The rows of each matrix lie in a flat space through zero, up to rounding. After each matrix: how many dimensions does the smallest such space have?
(in the rows, 128 means zero)

[[140 148 143 103 117 134 157 150 148 152 119 158 175 148  85 109 102 102]
 [148 111 100 148 121 173 147 161 143 138 136 108 123 142 149 174 128 130]
 [143 100 134 156  98 149 155 140 159  77 142 187 131 141 122 126 122 135]
 [103 148 156 132 148 138 126 110  82 117 114 113 143 112 107  95 147 138]
 [117 121  98 148 136 138  76 145 127 108 150 137 126 117 149 138 154  88]
 [134 173 149 138 138 201 124 111  59 100 147 162 100 113 105  80 170  78]
 [157 147 155 126  76 124 149 100 131  55 134 199 176 100  89 141 133 152]
 [150 161 140 110 145 111 100  83 158 116 150 134 119 136 134 113 120 147]
 [148 143 159  82 127  59 131 158 112 124 103  82 145 136 107 100 140 167]
 [152 138  77 117 108 100  55 116 124 229 144  42 135  80 162 139 157 115]
 [119 136 142 114 150 147 134 150 103 144 131  86 127 168 137  87 122 123]
 [158 108 187 113 137 162 199 134  82  42  86 130 163 123 130  52 144 126]
 [175 123 131 143 126 100 176 119 145 135 127 163 147 126 140 101 134 124]
 [148 142 141 112 117 113 100 136 136  80 168 123 126 154 170 155 158 108]
 [ 85 149 122 107 149 105  89 134 107 162 137 130 140 170  64  95  86 167]
 [109 174 126  95 138  80 141 113 100 139  87  52 101 155  95  98 106 167]
 [102 128 122 147 154 170 133 120 140 157 122 144 134 158  86 106 109 107]
 [102 130 135 138  88  78 152 147 167 115 123 126 124 108 167 167 107 158]]
  16

[[189  92  98 115  75 130  91 101 116  91 176 160  99 172 149 163 155  93]
 [ 92 111 134 155 100 139 149 121 147 117 127 139 150  89 117  98  80 170]
 [ 98 134 223 167 175 156 125 135 169 108 126  60 208 143 106  86  66  77]
 [115 155 167 131 177 115  92  87 142 141 117 138 109 114 100 116 113 132]
 [ 75 100 175 177 169 142 122 137 165 192 118 130 114 149 103 156 149 105]
 [130 139 156 115 142 167 151 171 138 119 109  82 171 118 142 125  94 139]
 [ 91 149 125  92 122 151 139 149 128 145 120 135 104 118 103 106 116 165]
 [101 121 135  87 137 171 149 164 156 146 118  83 141 128 124 123 107 115]
 [116 147 169 142 165 138 128 156 131 146  97 112 133 128 134 111 135 158]
 [ 91 117 108 141 192 119 145 146 146 196  80 124  94 103  97 183 150 143]
 [176 127 126 117 118 109 120 118  97  80 133 120 160 127 156  94 110 111]
 [160 139  60 138 130  82 135  83 112 124 120 115 148 114 127 143 129 115]
 [ 99 150 208 109 114 171 104 141 133  94 160 148 124 143  98  78  82 137]
 [172  89 143 114 149 118 118 128 128 103 127 114 143 118 167 149 125  76]
 [149 117 106 100 103 142 103 124 134  97 156 127  98 167 119 138 146 109]
 [163  98  86 116 156 125 106 123 111 183  94 143  78 149 138 170 171 139]
 [155  80  66 113 149  94 116 107 135 150 110 129  82 125 146 171 181 103]
 [ 93 170  77 132 105 139 165 115 158 143 111 115 137  76 109 139 103 205]]
  12

[[192 133 187 164 151 142  97 129 104 104 147 164 149 125 109 203 139 139]
 [133 187 174 129 134 129  73 134  81 113 130 118 123 146 136 121 153 135]
 [187 174 183 146 151 113  87 179  87  96 125 112 143 191 102 144 152 132]
 [164 129 146 139 148 126 102 131 134 105 129 185 101 135 174 151 140 100]
 [151 134 151 148 134 116 100 141 184 118 165 148 120 118 174 120 130  67]
 [142 129 113 126 116 126 153 109  80 134 152 121 173 152 124 155 113 155]
 [ 97  73  87 102 100 153 240 137 161 126 104  92 163 107 124  85  83 118]
 [129 134 179 131 141 109 137 137 102  80  46 109 171 114  49 137 144 124]
 [104  81  87 134 184  80 161 102 137 156 125 184 142 140 139 105 160 119]
 [104 113  96 105 118 134 126  80 156 138 142 149 113 148 134 118 126 151]
 [147 130 125 129 165 152 104  46 125 142 237 124 199 158 102 103 143 182]
 [164 118 112 185 148 121  92 109 184 149 124 235  56 173 210 154 163  94]
 [149 123 143 101 120 173 163 171 142 113 199  56 170 125 113  98  87 141]
 [125 146 191 135 118 152 107 114 140 148 158 173 125 217 156 101 159 142]
 [109 136 102 174 174 124 124  49 139 134 102 210 113 156 195 104 184 122]
 [203 121 144 151 120 155  85 137 105 118 103 154  98 101 104 194 120 130]
 [139 153 152 140 130 113  83 144 160 126 143 163  87 159 184 120 147  89]
 [139 135 132 100  67 155 118 124 119 151 182  94 141 142 122 130  89 147]]
  13

[[126 113 141 128 143 122 122 107 111 126 127 149 123 127 133 148 131 149]
 [113 128 131 130  91 120 148 140 155 155 140 106 175 124 109 133 147 123]
 [141 131 180 126 153 164 200 137  35 114 113 188 149 108 104 113 136  83]
 [128 130 126  99 125 153 134 180  83 147  98 137 118 147 109 127 130 114]
 [143  91 153 125 156 148 157 106  93 115 107 154 118 132 122 139 127 132]
 [122 120 164 153 148 118 160  51 144 140  91  86 138 159 185 130 157 147]
 [122 148 200 134 157 160 102 112  94 131 117 128 145 146 137 113 152 115]
 [107 140 137 180 106  51 112  32 243 158 139  30 154 154 195 120 135 171]
 [111 155  35  83  93 144  94 243 105 136 127 140 105 156 107 137 120 136]
 [126 155 114 147 115 140 131 158 136 139 129 119 141 127 153 119 109 123]
 [127 140 113  98 107  91 117 139 127 129 161 150 115  81  76 130 141 105]
 [149 106 188 137 154  86 128  30 140 119 150 135 107  92 108 129 137 129]
 [123 175 149 118 118 138 145 154 105 141 115 107 143 136 118  88 151  80]
 [127 124 108 147 132 159 146 154 156 127  81  92 136 133 190 109 106 104]
 [133 109 104 109 122 185 137 195 107 153  76 108 118 190 134 137 115 142]
 [148 133 113 127 139 130 113 120 137 119 130 129  88 109 137 129 114 125]
 [131 147 136 130 127 157 152 135 120 109 141 137 151 106 115 114 151  93]
 [149 123  83 114 132 147 115 171 136 123 105 129  80 104 142 125  93 108]]
  11

[[ 97 134 158 115 125 109 121 121 112 143 105 106 128 103 130 126 141 159]
 [134  97 151 174 149 132 154  86 122 155  95  91 157 139 119 155 137 128]
 [158 151  71 100 118 122 115  73 157 143 111 176 113  91 139 151 161 109]
 [115 174 100 119 105 155 176  93  90 102 125 185 136 130 122 169  95 108]
 [125 149 118 105 104 116 147 127 137 103 142 136 139 126 123 135 112  82]
 [109 132 122 155 116  66 100 157 146 159 109 146 120 112 141 148 121  91]
 [121 154 115 176 147 100  56 157 116 113 148 101 101 166 140 141 168 158]
 [121  86  73  93 127 157 157  73 127 182 133 143 139 169 116 142 104 131]
 [112 122 157  90 137 146 116 127 146 125 152 148 138 147 132 100 122 123]
 [143 155 143 102 103 159 113 182 125  54 129 134 105  93 129  89 111 135]
 [105  95 111 125 142 109 148 133 152 129  62 106 137 132 109 131 127 129]
 [106  91 176 185 136 146 101 143 148 134 106  94 130 128 147 149 111 113]
 [128 157 113 136 139 120 101 139 138 105 137 130  87 104 129 134 141 141]
 [103 139  91 130 126 112 166 169 147  93 132 128 104 105 104 159 110 115]
 [130 119 139 122 123 141 140 116 132 129 109 147 129 104  82 155  97 116]
 [126 155 151 169 135 148 141 142 100  89 131 149 134 159 155 113  96 107]
 [141 137 161  95 112 121 168 104 122 111 127 111 141 110  97  96  70  78]
 [159 128 109 108  82  91 158 131 123 135 129 113 141 115 116 107  78  61]]
  14

[[124 108 146 118  90 114 141 145 136 148 161 159  99 130 138 136 163 146]
 [108  51 100 115 136  65 121 136  70 158 196 171  59 104 140 131 173 139]
 [146 100  74 132 124  85 120 113 102 149 179 129  88 103 109 120 159 156]
 [118 115 132 127 132 118 135 149 120 124 144 143 127 120 146 126 135 123]
 [ 90 136 124 132 181 132 151 169 110  74 118 130 178 124 180 121 109  71]
 [114  65  85 118 132  67 126 128  76 152 195 159  65 108 135 130 176 139]
 [141 121 120 135 151 126 105 119 114 134 121 118 129 111 112 117 106 136]
 [145 136 113 149 169 128 119 155 119 106 133 117 167  88 136  99  96 126]
 [136  70 102 120 110  76 114 119  94 173 190 157  58 105 113 129 171 166]
 [148 158 149 124  74 152 134 106 173 145 111 118 123 155 103 141 139 152]
 [161 196 179 144 118 195 121 133 190 111  63  96 197 135 112 116  71 134]
 [159 171 129 143 130 159 118 117 157 118  96  95 165 124 105 115  95 138]
 [ 99  59  88 127 178  65 129 167  58 123 197 165  98  84 167 114 153 113]
 [130 104 103 120 124 108 111  88 105 155 135 124  84 135 101 138 143 142]
 [138 140 109 146 180 135 112 136 113 103 112 105 167 101 129 105  86 114]
 [136 131 120 126 121 130 117  99 129 141 116 115 114 138 105 134 127 137]
 [163 173 159 135 109 176 106  96 171 139  71  95 153 143  86 127  88 149]
 [146 139 156 123  71 139 136 126 166 152 134 138 113 142 114 137 149 159]]
  5

[[150 127 158 142 161 145  89 139  87 145 114 163 133 135 121 116 104 158]
 [127 139 111 110 119 155 140 112 137 121 113  98 147 145 140 121 161 124]
 [158 111 129 159 121 118 113 155 117 144 142 145 121 139  88 126 105 142]
 [142 110 159 126 102  93 105 188 126 103 143 155 121  97  99 120 126 111]
 [161 119 121 102 124 151 135 125 113 151 106 123 123 143 129 136 146 137]
 [145 155 118  93 151  90 100 122 119 168 148 159  90 141 148  94 158 106]
 [ 89 140 113 105 135 100 132 131 148 111 136 100 135 113 123 158 141  79]
 [139 112 155 188 125 122 131 236 132 145 156 129 112  99 140 163 127 139]
 [ 87 137 117 126 113 119 148 132 100 125 127 118 138 109 149 146 151  92]
 [145 121 144 103 151 168 111 145 125 120 100 111 147 129 129 144 131 143]
 [114 113 142 143 106 148 136 156 127 100 145 131 131  96 165 115 124 144]
 [163  98 145 155 123 159 100 129 118 111 131 154 138 137  98  96  76 184]
 [133 147 121 121 123  90 135 112 138 147 131 138 110 142 118 118 150 105]
 [135 145 139  97 143 141 113  99 109 129  96 137 142 142 131 110 148 127]
 [121 140  88  99 129 148 123 140 149 129 165  98 118 131 181 103 166 118]
 [116 121 126 120 136  94 158 163 146 144 115  96 118 110 103 215 135  84]
 [104 161 105 126 146 158 141 127 151 131 124  76 150 148 166 135 177 117]
 [158 124 142 111 137 106  79 139  92 143 144 184 105 127 118  84 117 131]]
  10

[[134 121 151 132 124 123 112 120 136 111 115 120 136 133 118 124 106 137]
 [121 125 130 127 119 129 128 132 131 128 129 126 129 128 127 128 125 135]
 [151 130 100 135 161 134 137 133 122 131 118 143 134 130 126 133 151 124]
 [132 127 135 119 153 113 112 124 124 121 120 147 135 122 133 120 138 146]
 [124 119 161 153  60 150 133 119 149 109 120  72 121 149  98 142  57 113]
 [123 129 134 113 150 110 114 125 121 126 128 150 131 118 139 118 144 147]
 [112 128 137 112 133 114 117 127 122 125 130 144 127 120 137 122 133 155]
 [120 132 133 124 119 125 127 126 128 137 142 123 124 123 137 123 132 111]
 [136 131 122 124 149 121 122 128 127 137 135 139 135 121 139 118 152 114]
 [111 128 131 121 109 126 125 137 137 148 154 120 133 120 142 114 143 108]
 [115 129 118 120 120 128 130 142 135 154 154 128 135 119 145 115 157 108]
 [120 126 143 147  72 150 144 123 139 120 128  84 113 144 108 145  77 110]
 [136 129 134 135 121 131 127 124 135 133 135 113 131 129 128 123 126  97]
 [133 128 130 122 149 118 120 123 121 120 119 144 129 125 130 126 133 145]
 [118 127 126 133  98 139 137 137 139 142 145 108 128 130 130 126 126 105]
 [124 128 133 120 142 118 122 123 118 114 115 145 123 126 126 132 122 161]
 [106 125 151 138  57 144 133 132 152 143 157  77 126 133 126 122 100  83]
 [137 135 124 146 113 147 155 111 114 108 108 110  97 145 105 161  83 128]]
  5

[[130 126 133 124 114 128 129 120 136 131 143 128 131 124 136 128 126 125]
 [126 160 155 137 144 112 155 133  93 118  85 114  98 118 169 155 147 116]
 [133 155 205 101 113 100 146  85 131 127 103 151  95  75 205 222 164  59]
 [124 137 101 155 141 134 143 159  98 121 119  95 127 155 118  81 117 166]
 [114 144 113 141 145 119 119 178 103 130 112 115 135 161 100  67 106 193]
 [128 112 100 134 119 141 119 137 138 132 157 120 148 146 102  87 109 154]
 [129 155 146 143 119 119 160 133 100 122 121  97 110 126 174 123 133 132]
 [120 133  85 159 178 137 133 171  88 115  83 108 121 162  88  95 125 163]
 [136  93 131  98 103 138 100  88 182 139 169 165 149 107 112 158 128  92]
 [131 118 127 121 130 132 122 115 139 128 129 140 129 120 123 148 134 109]
 [143  85 103 119 112 157 121  83 169 129 169 141 143 114 113 158 135  79]
 [128 114 151  95 115 120  97 108 165 140 141 170 140 109 117 156 128 110]
 [131  98  95 127 135 148 110 121 149 129 143 140 145 136  87 123 123 123]
 [124 118  75 155 161 146 126 162 107 120 114 109 136 164  80  82 116 165]
 [136 169 205 118 100 102 174  88 112 123 113 117  87  80 234 202 162  68]
 [128 155 222  81  67  87 123  95 158 148 158 156 123  82 202 169 131 105]
 [126 147 164 117 106 109 133 125 128 134 135 128 123 116 162 131 126 132]
 [125 116  59 166 193 154 132 163  92 109  79 110 123 165  68 105 132 146]]
  4

[[145 147 125 102 117 125 119 109 155 141 141 147  33 121 145 141  95  75]
 [147 187 109 114 130 145 129  94  70 121 117 116 164  88 107 127 133 142]
 [125 109 161 129 147 130 124 132 129 123 142 160 120 118 140 166  96  96]
 [102 114 129 154 117 139 127 195 147  85 116 140 143  87  56 125 144  71]
 [117 130 147 117 158 148 108 140  95 117 122 151  95  94 131 171 102 153]
 [125 145 130 139 148 160 140 128  73 139 147  91 132 128 104  92 113 144]
 [119 129 124 127 108 140 153 130 107 131 127 120 155 125 158 102 113 153]
 [109  94 132 195 140 128 130 200  93  99 100 154 105  97 178 129  66 151]
 [155  70 129 147  95  73 107  93 238 126 139 169 171 136 149 165 161 128]
 [141 121 123  85 117 139 131  99 126 165 135 112 113 152 139 104 144 170]
 [141 117 142 116 122 147 127 100 139 135 129 130 135  88  89  84 121 125]
 [147 116 160 140 151  91 120 154 169 112 130 116  77 154 211 119 115 175]
 [ 33 164 120 143  95 132 155 105 171 113 135  77 162 188 120 117 152 103]
 [121  88 118  87  94 128 125  97 136 152  88 154 188 150  92 142 183 102]
 [145 107 140  56 131 104 158 178 149 139  89 211 120  92 170 124  97  91]
 [141 127 166 125 171  92 102 129 165 104  84 119 117 142 124 116 159 128]
 [ 95 133  96 144 102 113 113  66 161 144 121 115 152 183  97 159 171  93]
 [ 75 142  96  71 153 144 153 151 128 170 125 175 103 102  91 128  93 123]]
  13

[[104 108 147 125 121 125 118 124 116 107 134 129 141 142  91 139 143 116]
 [108 161 104 125 150  97 164 144 138 181 107 156 126 156 159 122 130 109]
 [147 104 117 102 109 128 147 132 114 114 125 131 140 106 103  85 150 122]
 [125 125 102 153  91 140 124 135 114 117 130 152 164 168 170 169 111 137]
 [121 150 109  91 149 127 154 119 125 135 115 107 106 158 107 135 165 123]
 [125  97 128 140 127 116 103 115 122 128 144 141 144 129 145 132 119 120]
 [118 164 147 124 154 103 106 116  87 110  99 182 112 184 104 153 129 125]
 [124 144 132 135 119 115 116 121 160 159 140 128 123 140 154 123 122 106]
 [116 138 114 114 125 122  87 160 125 115 141 120 129 152 138 135 106 154]
 [107 181 114 117 135 128 110 159 115 150 158 120 149 116 146 123 120 116]
 [134 107 125 130 115 144  99 140 141 158 164 102 141 139 115 163  94 168]
 [129 156 131 152 107 141 182 128 120 120 102 157 134 125 130 115 111 121]
 [141 126 140 164 106 144 112 123 129 149 141 134 137 152  99 148  94 142]
 [142 156 106 168 158 129 184 140 152 116 139 125 152 209  99 167 134 165]
 [ 91 159 103 170 107 145 104 154 138 146 115 130  99  99 148 122 107 144]
 [139 122  85 169 135 132 153 123 135 123 163 115 148 167 122 107  98 146]
 [143 130 150 111 165 119 129 122 106 120  94 111  94 134 107  98 119 108]
 [116 109 122 137 123 120 125 106 154 116 168 121 142 165 144 146 108 136]]
  15

[[ 98 131 135 141 108 124 143 111 125 134 141 155 169 145 125 130 112 119]
 [131 108 108 134 109 155 123 126 136  81 103 121 120 111 126 129 145 138]
 [135 108 111 134 107 161 126 145 127  77 112 112  98 108 127 133 146 147]
 [141 134 134 138 108 149 115 156 116 134 144 103  72 109 128  97 157 149]
 [108 109 107 108  77 153 139 128  99  87 150 124 138 126 105 111 126 164]
 [124 155 161 149 153  98 129 132 128 182 143 142 133 152 132 138 109 106]
 [143 123 126 115 139 129 126 153 114 114 131 108  96 127 119 144 122 145]
 [111 126 145 156 128 132 153 153 127 114 132 145 123 138 141 172 109 118]
 [125 136 127 116  99 128 114 127  94 138 157 114 125 142  90  95 124 160]
 [134  81  77 134  87 182 114 114 138  15  70 113 125 103 108 138 153 155]
 [141 103 112 144 150 143 131 132 157  70  74 129 120 115 143 180 130 113]
 [155 121 112 103 124 142 108 145 114 113 129  90  82 110 113 104 149 160]
 [169 120  98  72 138 133  96 123 125 125 120  82  95  98 116  79 161 157]
 [145 111 108 109 126 152 127 138 142 103 115 110  98  89 152 112 162 136]
 [125 126 127 128 105 132 119 141  90 108 143 113 116 152  82 133 108 162]
 [130 129 133  97 111 138 144 172  95 138 180 104  79 112 133 107 135 161]
 [112 145 146 157 126 109 122 109 124 153 130 149 161 162 108 135 105 114]
 [119 138 147 149 164 106 145 118 160 155 113 160 157 136 162 161 114  82]]
  6

[[225 179 114 198 125 125  56 146 109 117 190 123 122  62 133 130 150  72]
 [179 159 120 162 160 127 107 150 143 128 157 139 132 109 134 111 166 115]
 [114 120 134 116 137 124 150 125 134 137 124 131 132 152 128 120 124 132]
 [198 162 116 166 166 131  97 151 142 129 167 136 128 104 134 109 173 118]
 [125 160 137 166 138 100 140 146 146 127 138 154 151 124 139 113 139  75]
 [125 127 124 131 100 133 106 122 111 117 122 119 121 103 126 147 115 124]
 [ 56 107 150  97 140 106 202 121 151 145  98 146 149 192 131 111 111 126]
 [146 150 125 151 146 122 121 144 143 125 137 141 136 115 134 117 152 115]
 [109 143 134 142 146 111 151 143 153 128 120 152 147 137 136 112 144 109]
 [117 128 137 129 127 117 145 125 128 135 131 132 135 144 129 123 117 110]
 [190 157 124 167 138 122  98 137 120 131 174 126 126 107 131 120 140  92]
 [123 139 131 136 154 119 146 141 152 132 126 146 141 139 134 110 149 124]
 [122 132 132 128 151 121 149 136 147 135 126 141 138 146 132 112 142 128]
 [ 62 109 152 104 124 103 192 115 137 144 107 139 146 185 130 119  96 109]
 [133 134 128 134 139 126 131 134 136 129 131 134 132 130 130 121 138 126]
 [130 111 120 109 113 147 111 117 112 123 120 110 112 119 121 143 119 158]
 [150 166 124 173 139 115 111 152 144 117 140 149 142  96 138 119 157  93]
 [ 72 115 132 118  75 124 126 115 109 110  92 124 128 109 126 158  93 119]]
  4

[[117 103 115 117 113 141 106 105 155  97 176 145 107 140 108  85 141  99]
 [103 150 134 138 131 123 132 146 126 159  74  69 156 124 150 148 132 168]
 [115 134 116 106 180  80 139 187 137 136  96 104  94 120 194 136 136 109]
 [117 138 106 123 160 142 124 151 158 138 156 169  83 128 171  91 140  89]
 [113 131 180 160  94  81 175 136 135 124 137 143 134 148 139 165 193  99]
 [141 123  80 142  81  87 145 106 119 125 129 166 138 136 143 122 140 124]
 [106 132 139 124 175 145  82 164 111  90 129  78 106 108 160 139  78 119]
 [105 146 187 151 136 106 164 127  84 108 107 106 132 126 112 158 138 119]
 [155 126 137 158 135 119 111  84 105 103 197 188 142 174  92 122 140 112]
 [ 97 159 136 138 124 125  90 108 103  24 158 115 109 116 124 113 108 107]
 [176  74  96 156 137 129 129 107 197 158 171 198  88 152 155  95 154 109]
 [145  69 104 169 143 166  78 106 188 115 198 156  67 148 172  93 122  96]
 [107 156  94  83 134 138 106 132 142 109  88  67 105 108 148 112 120 151]
 [140 124 120 128 148 136 108 126 174 116 152 148 108 132 136 101 140 125]
 [108 150 194 171 139 143 160 112  92 124 155 172 148 136  78 120 140 106]
 [ 85 148 136  91 165 122 139 158 122 113  95  93 112 101 120  95 122 118]
 [141 132 136 140 193 140  78 138 140 108 154 122 120 140 140 122 106 136]
 [ 99 168 109  89  99 124 119 119 112 107 109  96 151 125 106 118 136 146]]
  12

[[156 132 114 142 105 152 134 159 135 120 131 150 117 126 111 133 161 101]
 [132 151 137 129 124  99 155 115 121 113 158 151 130 130  62 101 133 140]
 [114 137 178 120 148  82 144  92  92  89 144 140 124 121 107 128 141 138]
 [142 129 120 125 100 116 142 121 110 129 125 127 112 120 145 148 115 142]
 [105 124 148 100 202 107 130 119 141 121 144 103 145 144 118  77 116 121]
 [152  99  82 116 107 160 165 100 131 115 104  93  80 143 134 124 108 119]
 [134 155 144 142 130 165 132 142 155 127 131 114 125 128 159 125 141 136]
 [159 115  92 121 119 100 142 148  95  91 104  98 133 173 123 135  81 124]
 [135 121  92 110 141 131 155  95 145  96 109  98 109 154 146 114  89 129]
 [120 113  89 129 121 115 127  91  96 174  97 142 126 177 129 112 127 134]
 [131 158 144 125 144 104 131 104 109  97 165  99 156 188 123 118 108 135]
 [150 151 140 127 103  93 114  98  98 142  99 176 123 137 152 149 112 126]
 [117 130 124 112 145  80 125 133 109 126 156 123 157 137 118 125 106 139]
 [126 130 121 120 144 143 128 173 154 177 188 137 137 100 120 102 171 113]
 [111  62 107 145 118 134 159 123 146 129 123 152 118 120 124  70 151 125]
 [133 101 128 148  77 124 125 135 114 112 118 149 125 102  70 144 123 130]
 [161 133 141 115 116 108 141  81  89 127 108 112 106 171 151 123  88 127]
 [101 140 138 142 121 119 136 124 129 134 135 126 139 113 125 130 127 174]]
  13
